The same things were measured in two ways. Each way mixes the same 9 hidden numbers, adds some noise and spreads widely along 5 directions of its own, which tell nothing about the thing.
In the rows, zero is written as 128.
Some things both ways: the first way, then the second way.
105 104 124 139 143 114 143 109 132 144 134 122 128 105 140 113 131 108 147 115 123
124 144 116 138 132 115 109 135 80 87 138 135 131 117 105 133 144 129 142 140

121 124 128 101 124 103 134 108 118 142 125 123 121 103 135 112 127 112 135 127 149
108 96 104 143 136 99 151 148 150 140 92 97 111 130 136 153 124 158 150 118

136 120 113 172 145 136 152 117 144 121 181 161 98 162 139 127 128 173 147 131 128
104 120 132 120 135 121 94 106 157 94 147 119 134 128 119 103 138 133 150 157

126 122 107 118 145 171 104 140 149 122 135 108 135 139 135 150 124 124 147 132 108
116 119 91 162 137 108 112 127 96 76 120 123 123 119 110 162 165 157 122 147

121 108 120 145 95 144 154 145 123 88 146 147 139 167 119 133 110 158 121 111 124
128 114 103 124 134 136 113 114 104 86 80 98 111 129 130 178 173 140 91 125

109 115 122 151 123 95 150 116 133 123 170 149 114 165 144 123 134 160 137 117 131
115 115 107 129 148 125 84 121 139 75 123 125 126 107 128 125 140 128 134 135

129 148 117 119 134 154 123 118 119 129 158 139 146 143 144 147 143 148 137 147 127
112 151 115 124 123 124 122 110 86 162 135 135 114 132 111 106 124 146 127 147

123 130 112 108 147 146 108 144 118 129 101 123 124 131 142 143 111 123 163 130 128
120 143 123 119 109 157 149 110 115 171 135 142 110 146 150 102 125 128 124 121

153 135 131 118 124 134 155 117 133 122 160 130 118 157 135 115 125 128 164 132 108
96 161 138 96 106 171 127 105 96 163 183 171 143 141 107 92 125 147 123 158

142 123 164 128 108 134 137 140 118 110 129 117 141 131 117 141 148 110 133 139 106
129 149 130 97 130 147 144 141 130 81 121 137 134 118 129 129 132 120 128 124

151 127 139 129 132 128 137 130 108 129 102 123 123 116 116 117 118 107 129 125 128
105 82 144 113 112 109 158 113 186 114 120 101 136 160 115 117 105 123 189 132

140 124 142 108 127 118 112 123 124 116 117 124 105 133 114 118 126 105 140 135 123
118 102 124 112 139 149 126 147 143 119 116 118 131 124 149 127 126 145 121 104

129 123 137 106 113 117 125 120 120 117 139 131 136 110 115 133 143 116 126 145 145
138 121 149 126 124 139 156 124 113 171 90 158 122 120 149 137 112 139 102 113

130 129 144 118 102 136 132 155 107 105 120 127 129 133 127 152 122 141 140 129 140
128 103 120 134 118 132 172 114 180 117 96 124 115 143 154 128 121 119 141 115

152 119 149 152 126 147 124 140 123 116 114 127 129 157 111 146 126 131 100 135 114
148 123 142 122 124 139 141 134 133 132 103 110 123 128 173 167 146 117 113 110

132 129 114 111 123 146 127 121 131 117 148 130 139 135 125 130 132 129 131 137 125
148 175 104 74 146 183 111 128 148 113 135 125 123 119 173 110 137 113 86 118

133 124 90 140 160 140 139 111 138 135 128 147 119 125 146 101 132 133 141 137 112
112 146 105 110 135 147 97 121 102 141 115 103 101 118 154 154 162 129 101 127

112 108 115 143 126 139 136 122 132 125 138 117 149 133 123 123 128 123 107 110 115
144 117 124 154 125 109 124 108 104 94 114 117 125 134 130 145 145 119 134 136

138 110 131 176 124 133 154 138 124 114 147 146 97 141 118 134 105 161 126 107 152
105 141 152 95 115 116 138 135 136 143 118 78 108 155 123 102 150 153 139 136

144 130 124 117 156 145 102 125 135 135 116 112 136 152 126 134 128 100 131 138 97
113 112 124 123 132 126 111 125 126 101 137 124 140 125 115 136 130 138 144 139

113 124 126 126 117 132 132 131 109 112 131 125 142 159 127 128 117 127 128 103 112
130 137 129 117 119 151 121 105 97 114 146 125 122 144 126 96 133 118 131 128

127 119 151 115 139 138 112 93 119 126 144 135 141 139 99 135 121 96 123 131 125
144 124 158 101 139 134 131 151 144 126 119 116 143 118 158 134 119 132 123 114

149 144 133 105 114 114 129 122 116 112 147 136 116 131 120 118 143 129 135 145 133
117 87 130 105 142 148 131 109 218 107 115 128 136 129 156 99 98 120 142 119

120 114 152 144 142 147 149 111 112 136 141 144 145 93 126 141 137 111 150 138 133
164 139 161 110 118 131 147 109 174 83 148 162 160 126 142 110 97 67 167 139

Other things, the second way, with their names:
Z91: 114 114 150 102 128 119 117 132 153 146 113 114 133 123 135 140 129 134 139 131
Z807: 129 99 109 135 123 136 139 96 148 117 129 154 136 137 120 107 94 116 149 129
Z7: 135 156 92 83 137 148 83 120 100 130 132 115 115 123 118 111 128 115 121 128
Z16: 124 84 138 146 114 130 121 90 130 124 153 162 157 140 108 125 103 123 152 144
Z253: 90 143 130 109 125 119 133 138 111 149 132 128 115 131 101 83 115 156 153 135
Z404: 109 178 140 114 111 123 135 159 69 152 124 112 109 127 128 152 179 160 112 143
Z173: 168 122 130 134 135 138 119 108 159 75 137 161 152 115 148 117 111 88 138 131
Z847: 121 158 144 86 115 149 126 124 102 133 140 129 126 134 125 115 130 111 137 129
Z934: 108 146 140 105 121 132 142 137 148 154 122 117 115 127 155 136 140 135 132 132
Z868: 131 98 137 134 113 134 139 107 132 152 117 142 135 138 134 144 126 140 120 129
Z182: 126 159 126 108 118 153 143 94 137 124 178 151 136 149 126 72 105 108 152 151
Z199: 118 135 114 128 126 148 124 109 120 145 125 154 129 120 141 161 151 149 94 146
Z123: 137 118 111 154 128 131 144 94 181 69 148 173 137 126 135 85 103 91 168 140
Z520: 113 122 157 154 119 83 149 132 135 118 125 144 138 122 111 128 122 134 175 152
Z787: 103 126 146 129 126 138 109 119 99 163 120 142 117 117 142 120 141 144 113 129
Z66: 150 115 118 141 122 109 133 95 140 122 112 122 119 141 130 129 116 98 155 131
Z338: 116 116 145 96 131 137 125 133 155 129 118 124 132 127 133 112 116 130 140 120
Z185: 131 130 112 103 121 121 139 131 163 147 124 101 122 143 138 144 124 120 153 128
Z567: 156 115 132 131 138 114 128 147 135 130 90 106 123 113 170 171 139 115 123 105
Z558: 134 139 145 115 129 121 122 140 147 138 108 126 128 111 153 159 150 131 118 133
Z68: 97 124 108 122 119 134 138 111 159 152 99 129 106 123 150 161 149 135 120 136
Z556: 157 158 143 116 123 144 109 130 86 121 162 155 148 117 134 131 130 101 128 133
Z8: 137 133 121 124 119 115 161 141 139 102 118 113 125 142 129 137 127 119 158 124
Z277: 136 129 130 86 130 141 107 125 118 103 127 120 145 133 101 122 125 128 127 133
Z962: 135 115 133 124 129 141 120 111 132 113 128 137 131 127 140 120 123 112 132 126
Z515: 114 169 118 137 116 138 124 130 64 136 136 137 107 125 128 135 173 148 106 144
Z360: 106 140 135 115 120 124 133 127 119 131 123 139 125 122 122 148 138 135 131 143
Z974: 128 149 103 111 118 153 156 113 145 161 110 124 101 137 172 146 133 116 114 119
Z585: 127 107 122 118 134 127 132 118 149 101 118 140 140 128 114 123 107 124 144 132
Z198: 129 120 148 105 133 127 109 122 120 119 115 122 131 121 120 112 115 120 139 125
Z672: 110 96 122 145 115 124 121 83 126 148 139 148 127 142 109 111 114 131 148 146
Z919: 111 121 117 133 127 123 148 126 117 137 106 109 108 137 139 140 137 150 127 125
Z264: 116 123 138 118 132 116 115 129 145 96 120 123 132 116 125 137 132 117 153 137
Z38: 112 135 100 114 141 134 119 140 130 100 93 123 103 103 139 136 142 125 124 115
Z427: 110 127 130 93 133 139 144 134 187 143 115 116 121 124 160 122 112 127 139 119
Z282: 122 114 117 130 123 103 131 127 136 120 135 108 132 144 107 118 114 136 172 138
Z90: 95 130 167 100 107 118 162 140 146 157 118 118 123 145 119 111 132 150 151 137

Some of these things the first way, each followed by its name:
137 117 128 126 129 144 144 121 116 116 133 147 125 102 112 125 113 120 143 133 146 : Z277
167 127 151 147 130 117 139 144 122 129 121 114 101 112 114 128 132 119 131 132 137 : Z90
144 130 153 134 133 132 125 123 115 140 130 111 147 151 121 144 135 111 110 127 112 : Z556
147 112 129 147 124 111 141 123 144 125 141 135 117 183 128 120 128 145 110 130 108 : Z16
129 119 125 143 149 112 147 115 123 145 133 132 118 95 132 111 136 110 146 127 134 : Z264
138 123 138 127 118 85 152 114 111 131 135 132 109 109 118 101 132 113 131 122 148 : Z338
98 121 100 108 128 113 138 113 102 148 120 118 162 91 136 114 120 109 120 104 151 : Z66
185 150 149 146 114 125 136 141 120 132 149 108 124 127 109 144 160 141 88 149 140 : Z558
133 107 120 129 128 132 135 131 134 117 137 144 114 143 123 133 101 139 140 126 143 : Z868
148 127 128 140 155 134 125 127 132 143 128 127 118 135 131 135 126 126 136 139 126 : Z934
174 174 123 113 115 147 126 147 107 117 134 119 121 130 135 134 159 147 128 157 125 : Z672
107 101 112 151 142 136 145 133 145 129 144 132 111 139 149 131 107 143 166 109 124 : Z515
108 131 125 112 149 146 88 153 128 133 124 109 141 152 153 176 136 127 162 136 115 : Z123
111 120 114 102 132 137 124 109 123 128 127 120 143 114 129 114 122 99 143 121 118 : Z919
162 152 110 104 104 92 149 139 118 139 131 94 135 125 136 103 147 121 113 126 128 : Z68
138 147 145 119 117 108 119 122 90 128 137 118 154 154 113 137 149 116 97 123 123 : Z198
145 124 118 122 151 126 122 132 118 158 98 118 137 136 134 140 107 122 113 130 142 : Z185
107 106 109 122 142 121 139 106 126 132 130 141 123 96 132 105 115 108 158 118 138 : Z962
